The rows are grouped in 3 different ways at once. Each group adds its own fixed numbers to the row, and there is some noise. The rows also spread widely along 11 directions, which tell nothing about the answers.
In the rows, 128 means zero.
Some rows, each with its group in each grouping after it:
[168 181 134 107 144  94 137 158  99 132 126 139 168 161 138 150 142 131
 106 139 106  68  81 159 131 134 121  97 126 162 136 117 117] | J_19 J_86 J_618
[111 131 133 125 117 159 144 139 127 138 125 121 106 163 138 137 113 125
  98 163 127 116 126 112 134 112 126 139 138 115 123 131 150] | J_19 J_233 J_191
[104 132 120 146 122 145 154 134 142 119  96 135 147 164 142 157 110 114
  94 126 119 112 106 133 134  93 128 121 145 134 119 106 138] | J_366 J_616 J_957
[147 140 153 170 199  78 154  69 158  84 146 181 121  83 137 178 125 112
 114 118 134 170  96 179 138 158  89 143 111 134 131 101  95] | J_800 J_361 J_957
[118 114 138 116 144 113 123 100 167 101 138 150 171 150 182 180 148  93
 102  73 109  76 121 123 119  88 149 102 140 146 122  99 131] | J_366 J_938 J_902
[159 174  93  77 110 136 115 207  95 158 101 111 130 154 101 108 152 133
 138 164 107  80 112 126 134 127 158  75 122 125 169  93 120] | J_978 J_233 J_191
[167 134  98  66 118 143 151 160  79 161 139 111  72 115  87 108 175 132
 140 160 114 119 143  88 141 195 175 130 139 106 149 126 144] | J_800 J_361 J_618
[ 77 112 102 122  80 190 165 103 175 111 118 115  97 111 120 129 117 117
  96  48 103 152 170 101  76  85 138 146 140  96 131 143  82] | J_978 J_616 J_902
[ 54 133 184 129 153 134 121 146 120 127 144 132 150 180 199 188 135 127
  35  71 132 113 174 121 107  81  52 165 184 126  95 133 116] | J_978 J_86 J_957
[158 143 128 119 171  88 116 121  93 133 140 148 106 134 126 147 158 131
 128 132 119 116 129 146 147 189 105 119 138 111 133 111 119] | J_978 J_938 J_957
[109 136 136  98 138 154 135 124 178 126 127 140 109  99  98 128 106 112
 133 148 101 155 142 128 122 135 144 108 111 105 137 114 112] | J_19 J_361 J_191
[144 129  84 114 109 139 156 125 130 157 102 100  80 151 111 111 133 115
 142 137  96 106 135  90 136 169 182 105 138 104 152 112 142] | J_19 J_361 J_618
[156 174 126 154 166 160 136 148  96  99 156 108 100  96 163 190 153  69
  82 162 136 135 132  98 124 114 105 146 141 168 166  43  87] | J_19 J_938 J_618
[131 138 128 149 110 152  99 132 168 149 150  96 100 134 133 161  86 101
  85 102 126 157 147 144  99  73  69 103  98 130 109 130  68] | J_19 J_361 J_618
[ 92  92  82  98  45 179 186 142 163 154  83  94 110 183 145 114 115 122
 103  94  68  74 146  61 105  81 207 123 154 111 129 141 136] | J_19 J_361 J_957
[141 120 120 172 122 129 131  85 133 121 114 124 104 128 141 123 146 103
 106  81 175 129 138 119 115 108 141 113 149 123 162 109 124] | J_19 J_938 J_191
[134 118 174 110 145 135 118 124 119 121 186 154 115 111 148 174 141 146
  85 136 159 158 136 126 136 118  69 168 136 141  84 153 112] | J_800 J_86 J_957
[142  98 121 124  72 139 141 124 152 143 133 117 126 162 122 159 101 140
 109 131 112 110 102 123 143 105 132 122 109 130  84 175 148] | J_366 J_361 J_191
[162 158 118  99 141 122 183 145  97 115 159 117  95 146 147 196 122 124
  98 166  50  92 113 104 131 170  94 173 133 156 119 127  84] | J_19 J_86 J_957
[141 126 151 124 151  74 102  77 160 125 141 178 169 123 150 121 156 127
 114  26 158 114 127 191  90 111 129  75 123 124 131 145 103] | J_19 J_938 J_902
[ 23 125 154 114 184 162 165  96 210  97 114 130  97 168 150 200  66  90
 113 170  40 122 146  72 144 115 103 153 148  95 132  86 142] | J_800 J_86 J_191
[187 146  91 154 110  82 162 108  80 145 135 105  83 164 120 144 126 135
 100  90 119 102 109 152 112 167  89 124 127 122 131 174  99] | J_19 J_616 J_191
[139 125 121  85 122 155 137 140 138 120 136 160 123  87 124 110 169 131
 126 141 141 134 125 121 123 112 171 129 129 125 146 112 120] | J_800 J_233 J_957
[162 126 112 145 116 147 138 126 116 145 126 120  90 139 133 131 122 133
 125 172 138 131 113 118 143 138 134 133 126 129 121 120 136] | J_19 J_233 J_957
[116 137 131  75 123 150 117 166  92 148 131 130 131 153 152 134 175 135
 102 153 128  86 144 100 142 134 156 128 160 113 131 115 168] | J_978 J_233 J_618
[136 130  68  78 110 146 139 154 165 152  94 110 101 173 113 131 105 118
 170 181  46  78 102  91 147 124 180  79 115 110 153  91 131] | J_800 J_233 J_957
[139 163 128 118  92 154 226 148 111  95 115 159 146 119  86 133 109 155
  83 143  84 132  62 163  95 129 132 182 115 160 115 177 100] | J_19 J_86 J_902
[130 138 136 122 153 103 118 130 139 142 132 129 117 150 131 154 123 117
 123 124 122 120 119 134 140 122 108  95 124 115 135 113 127] | J_800 J_361 J_191

New rows. What belongs after each?
[199 122  79 211 149  96  98  56 159 134 147  89  46 144 133 190  91  84
 150 138 119 144  93 121 158 136  67  87  94 131 137  90  94] | J_800 J_938 J_618
[152 154 158 113 181 119 126 151  91 130 171 151 111 109 107 153 145 131
 108 153 145 160 115 150 136 160  81 139 116 135 110 125 117] | J_800 J_361 J_902
[145 148  85 142 120 123 164 108 136 149  76 110  92 173  93 101 109 129
 148 132  96 105 111 121 132 164 160  98 139 109 162 118 137] | J_19 J_86 J_618
[122 141 139 173 132 145 108 131 115 146 110 121 137 157 140 122 121 124
  89 121 195 138 118 151 133  87 107  94 145 125 122 118 153] | J_19 J_616 J_618
[122  85 123 163  52 169 161 138 134 138 140  96 111 175 163 177 101 133
  57 105 133 126 109  98 124  42  94 166 132 145  76 176 124] | J_800 J_361 J_957
[121 162 142 148 188 105 212 126  58  85 131 138 145 177 205 212 165  89
  64 138  79  48  93  96 135 157 126 183 179 162 147  78 152] | J_19 J_938 J_902
[125 151 112 107 142 143 147 117 146 112 101 157 128 102  79 125 122 132
 157 174 103 135  96 149 154 167 166 102 118 106 138 105 145] | J_978 J_616 J_618
[115 134  96 126  96 164 128 167 147 166 112  87  79 168  95 131  88 114
 109 131  97 140 129 117 116  94 108  95 110 110 132 128 103] | J_800 J_361 J_618
[121 173 130 110 168 121 129 172  75 161 106 123 113 197 109 133 121 120
 114 188  99  92 113 143 149 179 114 105 144 112 138 107 162] | J_19 J_938 J_618
[183 114 131  89 121 135 150  96 136  90 182 175 112  45 102 149 166 132
 135 152 132 145  92 133 142 147 155 147 103 143 125 142 114] | J_800 J_938 J_191
[110 155 115 144 110 126 207 128 122 112  75 152 146 156  83  98 114 144
  91  76 111 125  94 175  87 131 141 151 140 128 145 157 119] | J_366 J_86 J_902
[131  97 141  93 133 184 102 149 146 137 159 106 108 138 153 178 136 107
 133 187 121 119 150  45 181 116 153 119 135 137  89  83 178] | J_366 J_361 J_902
[149 115 129 120 120 135 141 119 114 149 130 128 112 136 128 115 148 136
 117 113 144 125 134 111 129 146 154 121 140 119 113 142 154] | J_19 J_361 J_902
[174 163 120 127 131 127 139 151  73 129 137 130 126 131 130 143 162 116
  98 153 140 105  94 137 134 142 133 126 131 155 147 109 125] | J_19 J_938 J_618
[143 117  80 202  47 155 150 127 135 137  94 101  94 153 108 112 104 116
  72  47 155 154 123 153  80  57 105 130 126 135 136 151  78] | J_366 J_938 J_957
[107 132 138 138 176 102 168 109 107 140 109 151  89 158  91 118 115 137
 113 110 120 154 140 161 125 210 109 151 141  83 119 146 154] | J_366 J_361 J_902
[136 117 131 129 141 129 103 101 129 135 142 136  96 129 118 150 136 129
 127 142 135 143 130 129 155 157 112 118 130 107 114 127 143] | J_978 J_938 J_618
[109 142  93 159 168 152 126 102 150 131  93  92  54 154 137 156 105  87
 147 171  87 131 145  77 153 155 131 112 143  92 172  45 133] | J_978 J_233 J_618
[118 125  87  86 121 158 151 129 160 149 106 112  71 147 113 124 106 119
 153 164  57 113 147  90 125 156 168 118 128  92 149 109 115] | J_19 J_233 J_957
[153 176  96 148 123 157 215 142  64 100  87 149  76  35  36  43 192 118
  98  97 187 203 145 157  83 194 195 178 155 115 215  92 104] | J_366 J_361 J_618
[148 163 160 166 224  52 111 114  85 131 116 167 137 138 146 143 162 130
 117 116 171 134 119 181 159 192  91 102 151 121 141  75 145] | J_978 J_361 J_957
[170 141 139 184 182  90  85  98 120 124 144 130 128 166 160 215 112 112
 122 181 132 112  70 150 194 142  62  96 115 150 100  88 153] | J_978 J_938 J_618
[ 98 155 144 102 170 153 133 156 118 161 111 139  83 130  59  84 104 132
 134 160 129 181 155 152 118 183 120 112 126  80 133 118 132] | J_19 J_361 J_902
[149 166 149 181 151 170 167 131 108  88 140 118  95  99 128 181 105 106
  87 200 149 172  96 106 146 120  85 177 129 170 135  83 114] | J_19 J_86 J_191
[158  99 115 148  72 161  99 163 110 179 161  73 112 223 147 187  84 146
 101 162 133 102  80 100 164  61  56 103 111 147  40 182 157] | J_800 J_616 J_902
[135 137 137  98 145 126 136 146 107 146 114 156 131 109 114  81 169 139
 123 120 163 135 145 139 126 162 174 107 152 112 146 110 147] | J_19 J_361 J_957
[139 119 118 146 105 158 125 124 131 126 127 126 125 135 128 140 129 125
 103 133 163 132 115 126 145 106 131 117 133 134 112 126 152] | J_366 J_616 J_618
[129 138 132  46 145 107 131 159 130 137 125 172 173 166 101 153 109 154
 147 194  67  76  76 169 170 172 142  91 113 123  81 146 160] | J_366 J_616 J_957
[129 106 160  98 132 127  85 108 159 147 159 154 125 130 138 134 123 143
 126 138 155 134 136 150 132 124 115 102 115 104  97 162 141] | J_19 J_233 J_191
[110  88 166 140 136 157 135  65 193 107 141 155 145 129 164 165 114 130
 124 132 139 133 119  99 148  96 143 133 140 134  86 131 167] | J_19 J_86 J_902
[168 128 124 101 143 137 115 108 148 135 137 145 104  67  86  85 159 126
 160 114 157 167 144 130 123 161 173  88 112 114 147 108 111] | J_19 J_361 J_902
[132 127 114 155 171  85 109  65 164 131 107 155  88 117 118 110 129 130
 150  86 136 158 148 165 121 175 116  96 123  79 156 102 100] | J_978 J_233 J_957
